The first 6 rows are patterns. Each new row is the sum of 2 different patterns, raised or lowered, with some noise. Before adding, each is slid sideways (what falls off one end comes back at the other) and multiplied by a number that may be negative. Names go in the order of the patterns.
Known rows, each followed by the names of its patterns:
[-14  -2   2   8  -9   4  -6  18   7   9  13  -8  -5   1   4  -1   5   0
   6   0   3   9   3  18  13  -1  18   2   0   0   2   2]
neril
[ -2   3   2  -4   2  -1   0   0   0  12  11   4  -8   1   6   4   0   1
   3   5   5   5 -11  -2  12  -6  13   5   4  -7  -5  -1]
kame
[-13   0   4   5   6   2  -2   9   0  -3   1   7   1   0 -10   0  -5  -4
 -16   4  -8   9   0   9   2  -1   0   3  -7  -1   2   5]
Nitaz
[ -3  10   1   7  -8   1   0  -3  -9   2   4  -3  -4   3 -16  -4  -1  14
   9  -1  -7  -6 -12  13  -1  -9   7   7   6   0   1 -13]
vob
[  2   1   3  18  -6   0   0   0   5   3   4   8 -12   0   1   1 -18  -4
   1  -2   6  -2   5   0   6   4   2  15   0   1   3  -7]
ketuv
[  9 -16 -11   2   2   4   5  -3  -5   1  -1  -3   8   7 -10   4 -14  -8
   7   2   1   2  -3   2   3   2   0  -2   2   5   1   6]
Runo

New rows, each followed by the names of its patterns:
[ -5   6   4   1   7 -23   1  -5  -3  -4  11   5   4   7   1   1   3   3
   7   4   8  12 -25 -21   0  11   6   3  -5  -3   2   0]
kame Runo
[  0 -12  -2  -5   1 -18  -7  -2  -7   4  -1  -6  10  -4  -7  -4 -10   3
  -1 -11  -2 -11 -10 -23  -6  -4   7  -4   5  11  -1  -4]
Nitaz ketuv
[ -5   7  -6  -1 -11  11  -8  -9  -9 -21  -4  -1 -14   4   1  -5 -11 -20
   5   6  -3   1  -1  13  -9   1  -1  -2  -9  -5  16   3]
Nitaz ketuv
[  8   1 -19   2 -18 -11 -12   5   3  -3  -5  -5 -13  -1  -4   5   2  -3
  -8 -18 -21   0   5  -8  -6  -3   0  -5  -5 -14 -10  -3]
kame vob
[ -1  -4   2   3  11  -9   3  12   6   7   9  -6  -6 -11  -3  -1   2   0
   3   2  -4  -3  10   0   6   3  -1  -7   1  -2   2   2]
kame Nitaz
[ 7  2  0  5  0 10  8  2 -1  0 -3  9  2 -2  8  4  7  1 -2  5  7  7  3  6
 -5  7  7  1 -2  7  0 -4]
vob Runo
[ -5   2   2  12  -5  -2   0  -6  -1   0  -8   8   0  -6   5   0   3  -7
  -4   3 -14  -1  -2  -4 -16  -6  -2  -5   0   2   7   0]
kame ketuv
[ -3  -1  -1  -6  -8 -11   4  -9   7  14   1  -3 -12  -6   4  -3  -7  -5
  -3   1  -2  -4 -15 -10  -2   4  18  -1  -3 -13 -13  -2]
kame Runo
[ 12   3 -11   1   1   5 -16  -5  -1  -2  10  -2  -1  -1   3  -3  17  23
   0   0  -1 -11   7   5   2  19  -2  -6  -6  11   1  16]
ketuv Runo
[  0 -22  -8 -23 -15  -7 -21 -12  -1 -11  -5 -15   4 -13 -28  -6 -14 -10
  -8 -21 -10  -9 -17  -4  -9  -9   0   9  -1  -7   7 -18]
Nitaz ketuv
[ -8   5   0  -7  -5  -8  -9  -4  -7 -12  -8  -7  -3 -12 -14  -4 -13  -6
  -4  -4  -2  -6   7  -8  -5 -12  -1 -17   3 -22  -3 -12]
neril Nitaz
[-16   2  -4  19   9  14 -18  -4   8 -10  -5  -7  -4  -2  11   3 -11  -3
   1  17   1  -9   5  15   0  -5   4   6   2  20   6 -11]
kame vob
[  3   2   1  -3  -2   8   5   5   6   9   2   8  -5   1   4  -1  -2  -5
 -10  -2   5   4   8  -4   6   1  -2  16  -6  -8   7   8]
neril vob
[-4  8 -3  4 14  3  4  5  8  6  3  3 22 -2  8 -8 -1  1 -4 13 12 -5  2  5
 -1 -7 -5  6  2  2  0 -5]
neril ketuv
[-11  -4  -3  -1  -6  -4  -4   8  -1  -9   8  -7   8   7   1  15  -2  -2
  -4  -3   2 -14  -4  -4   2  -9  -8 -14   9   6   5   3]
neril kame
[ -2  12  -3  -5  -2  -6  -2   0  -7   1 -10 -12  -9   7  -2  -1  -4   3
   1  10  -9   1 -10  11  -4 -16   9 -14 -10   2   6   4]
kame Nitaz
[  3   2  12   7   0  16 -16 -14  -1  -1   1 -10  -8  -7   2 -10  -3   0
  13  -5   6  -5 -14  -2   0   0  -2  -2  -2   3  -2  -2]
neril Runo
[ -3 -17  16   9   2 -10  -4   4  -1  -7   9   2   3   2  19 -10  -2  13
 -11  14   0   2 -10 -10  -5 -17   3  -1  -9   7  -3   1]
kame ketuv
[  8   2  -1 -17  -3  -3  -1   7   0  -3  -1   8   9   4  14  -2   5   3
 -10   2   4   4  16 -11  -1  -2   0  -7   5  -2  12 -10]
Nitaz ketuv
[18 10  6  8  8  0  7  7 11 -7  9 13 12 15 13 -8  7 10  4  9 16  4  1 -2
  6  0  9 -2  1  1  5  0]
Nitaz Runo
[  4 -22 -11  -7  -9  -7  -8  -5  -2 -16  -8 -17 -11 -17 -18  -2  -9  -3
 -19 -10 -11  -8  -5  -7  -2 -11 -11  -9 -18  -9  -4  -3]
kame ketuv
[  0  -4  -8  -8 -17   2  -5   1  -2   7  -9 -11   6  -5   6   6  -8  -1
 -10  -5   0   0  -2  -3  -6   2  -5  -8  -4  -4 -11  10]
Nitaz Runo
[  4   3   0   2   7   1   4 -11   1 -16  -9   3 -14  -2   5   1  -2  -2
  20   1  -4  -7   4  -4   8 -18  -5  -6  -9   2   3   1]
neril Nitaz
[ -9   2   2   3   9  -7  -3   9  10   4   1   2   0  -5   0   0  -7   1
 -11   8  -7   9  -6   7   7   0   3   1  -6  -1   1  -1]
Nitaz vob
[  5 -13  -3  -1   1  -6  -1  -5   8   3   6   6 -10  -3  -3  -4  10   8
  -2   1  -4  -2   7   3   9   8  -1   4  -6   6  -3  11]
neril Runo
[-11  -5   0 -15 -12   2 -26  -4  -2  13   5  -1   3  -5 -12   4   5 -13
   9  -5   1  -6  -7  -7   2   7  -2   9 -10   1  -4  -5]
neril vob
[ 5 20 12 15 13 24 13 16  3 20 13 19 -8  8  9  8 25 18  9 17 12  7 14 13
 14 12  1 10 -3  3  4  3]
neril Nitaz
[ -3 -30 -12 -10  -3 -20 -11 -21 -25  -5  -6 -14  -4   1 -22  -5 -27 -16
  -5 -12 -10 -22 -23  -8 -22 -11 -11 -13  -8  -5   2  -3]
neril Runo
[22  4  5  6  8 11  8  6  6  6 18  9 -2 13  0  2 19 21 13  9  9  7  9 17
  9  9 11  6  5 10  2 19]
kame Runo
[ 10   0   5  -6   0 -10 -10  15   9  -5   3  -1  -4   0  11   1  -2  -1
  -9  -7  11  -8  12  11  -7  -4  -2   0   9  -1   2   3]
Nitaz Runo
[-14  20  -5   5 -17   8  -6 -11   8  -1  -1  -8   1 -10  -3  -8 -13  -3
  -8  -7 -12 -12   2 -19 -17   5  -1  -2  -3  10  -1  -4]
neril ketuv
[ 2 17 12 17 11 14  0 10  3  8 -2 10  0  7 14 11 16  9 10 17 10 16  9 14
 13  3  3  9  6 17 -8 10]
Nitaz ketuv
[11  1 14  6 19 18 20 15 16 14 26 15  9 24 16  2 11 16 18 10 12 11 24  7
 11  8 29 15 17 12  8  5]
neril Nitaz
[  1 -22 -17 -16 -10 -29 -31 -16 -13  -6 -24 -16 -15  -2 -15  -8  -2 -22
 -22 -25 -15 -24 -19 -34 -10 -26  -6  -8  -6  -2  -9 -18]
neril Nitaz
[ -3  -9  -2  -5  -2  -9 -12   6 -14   3   3   2   9  -1  14   4  -3  -3
   9   1  19 -18  -5  -6 -10  10   7   3   5  -4  -4   3]
neril ketuv
[ 1 11  3 11  4  0  6 10  0  3 11  7 14 10  2  9 24 15 23 -2  3 -3 -3 20
  8 -1 21 16  8  3 22 -1]
Nitaz vob
[ -5 -12  -4  15  -8  10   5  13 -11   0 -13  -5  -5  -4  -5  -2  -8   4
  -3  -4   2  18   2 -11  -7  -3  -3   0  -9  -1   5   1]
kame Nitaz
[-15  -9 -12 -15  -5  -8 -12  -2  -2   3  -6  -1 -24  -1  -5  16  -9 -10
 -18 -18 -10  13  -5 -17   4   0   3  -8  -3 -19 -14   4]
neril vob
[ 6 19 12 12 -2 12 16 14 22 18 -2  8 16  2 -8  0 10 10 12 12 -5 18  6 18
 15  4  9 16  8  3 12 10]
neril vob
[-2 17 12 -2  5 -9 -1 12 -6  9  4  3 -3 -3 -4 -2 -1 -5 13 12 -1 -1 -1 -4
 12 13  4 -2  5 -1 -2 11]
kame Runo
[  0  11  -5   0   6   4   0  11   2   2   1   7   9   1  11  12  -3  15
 -11   5  -5   9   1  -5   2  -1   5  -5  -2  -8  17  11]
neril Nitaz
[ -2  -5  -7  -3 -10   1 -14   7  -9  11   4  10   4 -12  -6  -1  -2   6
   0  -3  -8  -9   0   6   1  17  -2  -3  16  -6  -8  -8]
neril vob
[22  3  5 -2 11  8 12 12 13 10 12 21 15 26 30  8 25 12  5 11 10 12  9  3
 11 16  2 16  6 27 20  8]
neril ketuv
[ -1   3   0   5   5   2 -12  -1   2   8   4  -1  -4   4   9  -4  -7  -5
  -4  -6  20   4  -9  -1   7  10   3   4   0  10  -4   0]
vob ketuv
[ 4  3  7 13  1 20 22 -7 21  4 20  3  5 10 16  7  8 10 14  6 25 12 11  4
 10 12  8 15 27 -1 10 20]
kame vob
[ 5 19 13  9 15 22  0 16 -8 13  5  0 18 23  9  4 15 13  9 20 14 11 -7  2
 -3  7 15  4  0 11 17  6]
neril vob
[  2   3  14   3   5  10  -2  -3   4   1   6   9   7  -2  -8 -13   4  10
   4  -4   5   1  -1   4   1  -1   7  18   7 -14   4 -11]
kame vob
[ -3  -3   4   4  -9   6   0  -3 -16  -2   4  -8   6  -7 -20   6   7  -6
  -7  -9  -1  -1   7   0  -9   0  -4   3   5   6 -15  -6]
vob Runo
[  5   0  -3   4   2   2   1   5   2  -4 -12   6  -8   6 -12   0  -7   7
   0   9   2   0  -1   3  -5   0   0   5 -14  -6  11   9]
Nitaz Runo
[-13   9  -4  -2   4 -23  -6  -4  -4   2  -1  -3  -2 -21   3   3  -1   7
   3  -4   6  -9   6  -3  -4  -3   3  -1  -2   4 -17   0]
neril ketuv
[  0 -16  -5 -13   7  14   6  -3  -4 -21  -8  -3   2   5  -5   5  -6  -4
   9  -3  11   7  -5  12 -14 -16  -8   7  -4 -23  -9   0]
neril kame
[ -8 -18   1  -2 -14  -2 -12 -23 -16 -11  -5 -18 -15 -15 -11 -27  -3 -17
  -6  -5  -4   0 -20 -17 -17 -12  -8  -9  -9 -15 -13 -12]
neril vob
[ 6 10  8 11 -9  3 16 -4 15  0  1 -1 -9  4  3  8  7  0 17  7  6  0 10 16
 21 -1 -6  1  4 15  8  7]
neril kame
[ 7 18 11 -7  5  2 15 16 14  4 25  4  4  7 10  3 11  6  6 -4 -9 10  9 23
 21 -2 16  8 -5 -1  2  4]
neril vob
[ -6  -6  -4   4  -9   2   1   1  -3  -2   8   5  -1   3  -3   9  -3   5
   2  -5  -8  -2   1   2  -2   5   2 -10  -4   9   0 -12]
Nitaz ketuv
[ 6 -5 14  7  1  6  1 -1 11 10  4  2 13  0 -3  8 -4 12 11 -5  5  5  5  2
  2  1  8  6  9  5 10  0]
Nitaz Runo
[ 6  9 -3  9 -1  2 -3  2 11  1 11  8  7 -2 -1  3  4  7  4  4 11 -7 -3  3
  3 16 15  3 -6  5 10  4]
kame Runo
[ 11  17  19   5   7  -6   3  -1   3  -2   2  -1 -11   4   4   1  10  11
  10   3 -20  11   8   7   4  -1   4   3   0  20  -4   1]
kame ketuv
[ -3  -4  -6   3   0  -7  -1   4   3  -8  -4   1   3  -8  21  14  12  -4
   3 -11   4  -1  -1   2   4  -5   0  11  -5  10  18  -5]
Nitaz Runo
[ -7  -5 -16 -10  -8  -9  -5  -5  -5   5 -14  -2 -21 -12 -12 -11  -9  -9
  -1   0  -7  -8 -18   6 -11 -12 -17 -16 -12 -15 -16 -10]
Nitaz ketuv
[-12  12  -4   6 -12  -2   2   3   2   9 -15  -2   6  -4 -17  -7   1   1
  11   0  -9   4  -7   3  -4   0   2   4 -10  -4  -1  -1]
Nitaz vob
[15 14 10 11  4 13  8  7 -1 11  2 27 17 16 13  9  8 16  9 11 13 18 -2  7
 20 14 24 19  7 18 11  7]
Nitaz Runo
[-18 -14 -14 -23  -4  -1   4  -4  -1  11   6   1  -9  16  -4   6 -17 -13
  -8 -14   7  17 -10  -3   1  -6   1  -5   1   4 -20  -3]
neril ketuv
[ 10  15  -3  -3  14   9   1   0  -2   9   7  11  19  -1  19  20   1  15
   3   3   1  12   8 -17   2   2  13  -3   5  -1  25   7]
neril vob
[18 18 14 22 16 20 28 16 18 15 26 28 21 15 24 17 21 20 19  9 20 20 21 14
 18 29 15 30 26 21 22 14]
kame ketuv
